All groups share one centre, and each spreads out both ways along 9 directions, with some noise.
Known rows, each followed by its group:
[64 -200 64 73 -134 -18 -165 -25 119 44 -274 270 174 -74 -95 -107]	z348
[64 -126 46 104 -43 127 -57 -268 64 -2 91 -6 75 -9 -145 -112]	z348
[143 -30 6 -93 228 -161 -250 275 151 160 -131 198 133 168 -112 13]	z348
[176 12 163 121 65 79 68 -227 83 167 118 182 130 -63 -170 -2]	z348
[109 -92 28 9 18 57 14 25 -29 86 -18 18 210 -188 -135 34]	z750
[-229 -62 -102 -130 -185 337 48 -22 -8 -74 -84 70 -81 -241 -97 50]	z789
[-73 -42 51 -145 -157 10 -206 123 -11 10 -18 -250 76 -78 -125 26]	z750
[167 -178 6 97 -95 136 -155 -167 182 -11 -78 25 141 107 -46 -115]	z750
[-101 -104 54 69 156 -253 -53 141 -156 -87 -293 153 130 85 -19 -79]	z641
[53 -6 -56 -197 53 -53 -53 284 -154 36 -97 32 7 83 41 118]	z641
[-53 -134 -14 21 -11 -136 -53 124 -61 -31 17 -25 -15 -56 -62 -123]	z222
[-8 96 -85 -126 24 40 -183 -67 38 131 130 12 43 -115 -211 33]	z222
[83 -123 74 154 -149 65 170 -258 -163 -116 139 -88 -75 35 127 -105]	z641
[-122 -79 -250 98 -35 84 1 -202 68 -34 83 237 -129 -242 -130 -162]	z789
[-234 104 -302 -86 158 102 -8 -26 55 -193 -79 70 -166 121 77 -29]	z750
[23 22 -38 -46 101 55 -93 145 261 32 -157 2 167 39 -34 73]	z641
[39 -90 -88 141 38 57 92 -190 -51 -39 102 33 37 -121 -55 -96]	z641
[40 -1 22 32 175 -1 -189 4 235 67 -83 -30 250 74 -180 -35]	z641
[-52 24 -45 -63 83 -38 -90 24 -36 22 27 -59 62 -59 -147 16]	z348
[-52 -7 -2 45 -127 -86 5 147 182 -68 -161 -9 -34 33 204 -12]	z641
[-74 8 -7 -110 -35 -91 28 185 -249 -57 -127 -66 12 -28 100 83]	z789
[136 -76 -90 79 -57 -19 -44 -46 128 44 36 90 24 -91 16 -49]	z750
[186 16 -28 -50 330 -3 100 210 -194 169 48 22 290 -186 -176 173]	z750
[21 -127 45 269 -15 0 337 56 100 9 -5 122 29 -305 88 -10]	z222
[28 57 -171 -131 -143 -131 -193 68 58 52 121 -28 -142 -63 24 -25]	z750
[331 -40 83 3 -106 60 108 7 -140 61 -46 -16 149 20 204 149]	z348
[-65 -5 8 -98 49 -133 -184 235 92 145 -256 304 114 -122 -140 34]	z641
[133 166 81 -28 155 -58 -26 49 175 163 236 -113 -1 127 -62 79]	z222
[9 -136 8 55 -50 125 -4 -160 -126 -19 -110 56 168 -87 -95 -46]	z222
[-68 -172 53 63 173 -53 30 65 -138 -55 -94 72 84 39 -124 -130]	z222
[-65 42 -205 -109 183 -53 -142 118 -21 -55 82 -170 -5 81 -63 -31]	z222
[-79 67 -142 63 -48 116 201 -135 -11 -84 -121 148 -38 -166 173 44]	z222
[-170 112 -98 31 -103 -147 45 18 -29 -46 26 -191 44 -320 5 8]	z348
[3 -20 5 195 132 -20 -86 -235 272 60 143 42 83 -48 -245 -177]	z641
[7 -46 -81 112 154 -13 177 85 42 29 11 98 85 -222 -29 29]	z750
[187 -87 -44 -111 -171 113 70 39 -152 -32 113 67 -307 180 232 21]	z348
[96 -29 51 -124 -118 114 -154 -133 -80 166 -1 74 159 -188 -246 55]	z750
[-81 60 154 -35 1 -285 -70 155 -6 41 -79 219 -239 212 78 -59]	z222
[-136 112 -9 -89 -75 142 66 -255 -242 33 20 31 80 -262 -182 87]	z222
[-126 -57 -21 -85 203 13 156 296 -292 -212 -274 -54 9 232 184 80]	z789
[186 -139 -75 15 119 51 0 -41 -150 0 106 19 29 89 -32 -48]	z641
[-167 -62 -48 -34 29 -25 -108 11 -44 -55 -60 6 9 -47 -139 -98]	z348
[104 -104 -3 -38 -201 26 -106 -36 -24 14 8 23 -46 1 27 -40]	z348
[0 -18 -78 52 -125 192 -27 -196 111 26 -19 -37 216 -312 -139 25]	z641
[-78 11 -170 95 69 -69 86 43 171 -36 96 108 -205 -36 72 -95]	z348
[-90 55 -434 4 241 -29 -151 -262 -5 53 384 123 -91 -245 -339 -182]	z789
[29 -13 34 1 285 81 -5 188 241 5 -27 -27 49 271 -46 14]	z789
[-14 -84 46 7 2 243 111 4 -39 -38 -171 1 181 -76 -16 88]	z789
[3 5 30 106 14 197 233 -166 -94 18 99 -105 178 -300 -86 83]	z222
[5 -89 -22 -16 -290 -85 -59 10 -121 -125 -145 -11 -59 17 210 -62]	z222
[-116 37 -455 -117 123 45 -49 63 -54 -22 92 91 -39 -272 -93 -14]	z789
[90 42 -157 -90 -6 14 -113 -114 -40 44 47 100 -27 16 -14 -2]	z750
[-115 97 263 -2 87 -186 143 254 47 79 -91 69 -105 79 73 86]	z789
[48 -43 24 -23 -47 242 -34 -97 68 68 -1 -35 161 -136 -166 61]	z789
[20 72 178 233 165 -152 232 -47 6 2 36 -26 53 15 67 -1]	z789
[-4 43 17 82 143 72 176 -53 -135 -26 -108 -58 273 -166 -34 107]	z348
[-30 -117 108 173 -169 -191 41 141 96 -57 39 -164 -75 -80 101 -118]	z750
[-159 -33 -192 -135 27 26 3 228 -99 -103 -137 55 -108 -33 72 26]	z789
[-79 122 -115 -142 -131 -75 -120 -85 -112 26 97 87 -170 -107 -20 9]	z750
[-19 -71 159 78 -288 72 -59 -237 -8 -6 -111 -98 199 -185 -69 -11]	z641

New rows, each followed by its group:
[12 -208 156 6 -126 -129 -144 65 -180 -32 -126 22 14 121 -24 -135]	z222
[92 -132 -233 -25 56 -81 -175 92 13 -39 -30 82 -24 97 44 -122]	z789
[95 -21 -257 38 178 -185 -50 -40 -297 -75 85 -58 109 11 24 -72]	z789
[-57 -250 166 121 -262 29 -161 -241 -97 -159 -140 -84 77 101 -43 -243]	z348
[-137 -20 -45 80 112 -47 101 -68 -118 -148 -88 90 -49 91 58 -67]	z222
[-249 -146 -92 42 34 -105 2 56 -354 -298 -43 -262 -19 51 29 -163]	z222
[-23 -53 -39 37 -188 -256 -194 -63 -107 -14 184 -151 -129 -37 -16 -196]	z641
[51 -121 60 -196 -286 4 -218 265 -13 -40 -183 -132 -44 141 137 40]	z789
[67 -45 -148 -27 -87 -259 -193 81 -68 25 23 102 -70 -23 48 -94]	z789
[90 -29 -92 85 74 27 -42 -138 39 -16 92 -30 75 -16 -65 -71]	z789
[-124 122 -38 77 352 155 200 -27 167 -62 12 -95 125 23 -79 84]	z641
[111 -145 -216 -81 -5 56 -298 73 200 58 -20 184 -16 14 -115 -107]	z789
[-64 70 297 112 -2 -228 42 1 141 122 94 146 -181 33 -69 -70]	z789
[19 237 209 21 42 -59 121 -134 218 269 197 266 -147 -123 -154 78]	z222
[-214 -19 155 -18 206 -227 -76 49 -267 -77 47 -47 -113 244 -162 -147]	z222
[-182 -300 -60 24 189 -97 -40 188 -375 -219 -258 19 114 85 -83 -172]	z222
[129 -120 -24 185 65 -84 105 226 192 19 232 -264 43 -110 33 -41]	z222
[-25 109 -23 250 42 -223 95 -351 6 123 345 156 -87 -301 -191 -172]	z789
[24 5 -47 92 -58 -114 113 53 25 -33 -1 30 -58 -73 161 -22]	z348
[77 -16 -90 -32 -81 -55 -39 86 -64 23 60 -145 37 -114 46 27]	z750
[7 64 48 -17 134 8 46 -104 -121 46 61 59 12 64 -103 7]	z750
[95 12 107 7 4 -19 -54 -6 78 -20 196 -211 -132 290 47 -39]	z641
[176 -163 -103 59 73 -152 -81 164 -13 -60 -211 188 71 183 182 -76]	z789
[-78 -168 -88 45 226 -72 -130 29 -46 -67 1 25 50 115 -194 -178]	z222
[142 -11 -102 13 -36 -132 -121 25 104 73 120 35 -68 -10 35 -53]	z750
[224 48 -69 11 -93 63 -12 4 155 9 33 -150 51 94 216 85]	z222
[92 78 141 -166 59 93 -44 85 64 151 114 -15 -66 103 -86 120]	z641
[142 63 -51 -3 -251 -49 -76 12 237 120 184 -89 -101 -176 91 34]	z222
[-235 206 -134 -118 20 -1 74 -169 -167 31 144 82 -164 -182 -113 48]	z750
[-146 89 98 94 51 -123 -121 -18 333 39 -8 -33 34 -12 -134 -80]	z641
[-40 -101 -118 62 47 -77 20 158 -75 -93 76 -182 15 -94 6 -61]	z222
[305 -292 -300 150 88 -68 -95 -114 -111 -70 224 102 -35 59 26 -278]	z641
[162 -143 47 11 2 -75 -99 280 59 68 -68 -78 170 -33 -6 0]	z750
[66 91 235 48 152 -161 11 38 95 224 46 184 82 -47 -174 35]	z789
[131 -165 -152 175 107 65 183 190 95 -68 72 -242 156 -190 91 19]	z222
[135 -128 30 53 118 -151 -99 232 134 44 36 -24 19 108 -63 -83]	z222
[39 -30 275 12 -90 179 46 -22 88 103 -106 -7 143 -23 -106 104]	z789
[-144 114 -339 -130 180 -38 -24 123 -122 -48 137 -93 -35 -132 -75 42]	z789
[-268 156 15 -116 159 -366 -170 294 -168 -53 -100 -352 169 14 -81 33]	z348
[-355 -46 -124 -26 106 122 77 -192 -404 -152 -49 16 95 -239 -255 -79]	z222
[69 9 -122 -34 80 -41 9 130 -143 -50 -76 -132 164 -30 81 98]	z789
[88 -117 -250 11 147 73 -101 -78 -48 -6 1 130 141 -39 -112 -85]	z789
[184 -96 -72 42 467 130 235 -41 -266 -2 246 188 -70 227 -82 -20]	z641
[-7 172 12 -141 -50 -47 -153 -108 -14 42 63 -46 -87 149 13 35]	z222
[74 59 177 99 190 -123 79 161 204 93 -30 11 44 112 34 45]	z789
[-186 197 17 46 63 -184 130 23 -70 8 100 -132 -1 -225 -47 30]	z348
[82 -22 -158 253 -14 -249 -105 -326 116 15 360 45 -144 -68 -71 -295]	z789
[162 -101 11 37 104 -25 -25 -30 -117 -10 -109 31 205 59 -6 -16]	z789
[-166 -38 -209 -64 -172 113 -81 -148 -203 -44 94 -137 58 -386 -200 -46]	z222
[69 31 -250 210 49 -229 -62 -299 36 22 352 38 -71 -214 -90 -219]	z789
[59 -2 99 -32 -26 30 3 -22 -66 46 72 -60 -11 68 -32 29]	z641
[20 -4 181 -39 -142 16 -138 -45 62 94 -111 7 128 -63 -126 56]	z641
[-64 61 -52 12 175 -207 38 138 -73 -12 19 83 -89 18 35 -29]	z789
[6 -14 381 160 -81 16 133 -269 -110 42 50 -34 80 26 -106 -28]	z789
[43 -132 69 -60 -231 -13 -147 -82 -205 -50 -189 35 56 68 38 -42]	z222
[-15 -61 -220 123 -50 -141 0 -31 96 -73 144 22 -156 -105 71 -165]	z641
[43 -151 -45 -10 -345 -25 -245 108 222 34 1 -167 29 -207 -31 -83]	z750
[-73 30 -6 44 -99 -54 -37 -28 231 111 157 81 -176 -145 -93 -76]	z789
[-164 6 37 -47 61 34 31 94 2 67 -102 162 62 -212 -185 44]	z750
[228 99 -11 -59 29 -62 -7 122 -70 52 49 -270 196 15 118 164]	z348
[77 188 59 -85 20 -59 -87 1 184 237 181 92 -93 -80 -122 117]	z222
[-18 66 -111 95 143 1 85 -84 172 -62 -9 158 -82 89 69 -44]	z222
[-193 -24 -385 -186 56 135 -30 221 -29 -175 -47 -50 -108 -67 59 18]	z789
[104 -338 18 136 -150 -86 -10 265 -24 -33 -52 -110 91 -167 53 -115]	z222
[-138 43 -89 -68 136 -37 16 151 3 77 -188 249 101 -231 -132 88]	z641
[-135 -10 103 -10 -73 116 30 107 269 54 -72 119 -115 -69 -57 34]	z789
[15 1 76 28 27 23 -63 -204 9 10 -88 224 4 183 -32 -67]	z222
[-42 -102 -4 88 346 15 64 61 -56 -44 182 -233 166 12 -257 -84]	z222
[-50 -45 4 129 110 -151 55 119 72 -12 -193 176 61 17 50 -59]	z348
[-68 -43 -84 -133 -102 78 -45 -66 -264 -34 -1 -50 28 -157 -97 38]	z789
[90 27 152 69 189 66 52 37 237 171 -25 159 168 -15 -153 62]	z789
[27 74 28 147 224 39 196 -5 108 45 230 -140 29 -57 -47 30]	z222
[12 -98 146 -44 -106 -3 -40 250 127 -17 -189 -18 -59 189 146 38]	z789
[-110 -14 -37 6 -211 -53 -94 -80 0 -133 31 -150 -167 95 133 -102]	z750
[-93 -44 171 -239 -84 316 -71 22 -175 62 -113 -97 137 -59 -240 162]	z789
[87 -59 -174 169 -98 -15 41 45 180 -74 317 -430 -42 -175 94 -89]	z222
[-28 -27 -47 51 89 -145 -6 65 -46 -62 18 -50 -41 88 39 -93]	z641
[30 148 650 303 36 -44 473 3 113 83 -66 -214 183 69 133 190]	z789
[-2 -4 265 -46 -190 -172 -141 126 51 7 -136 -67 -82 227 115 -15]	z641
[40 -31 -187 -246 -358 48 -319 63 -38 46 -55 -112 39 -207 -15 44]	z750
[119 81 -48 -63 262 -114 11 65 -39 211 70 363 16 -59 -147 55]	z750
[-9 -103 -73 3 -81 -83 -19 220 12 -134 -138 -17 -102 150 228 -46]	z789
[-83 -31 -77 -23 -34 -31 -28 5 -117 -51 -17 24 -69 -36 -1 -44]	z789
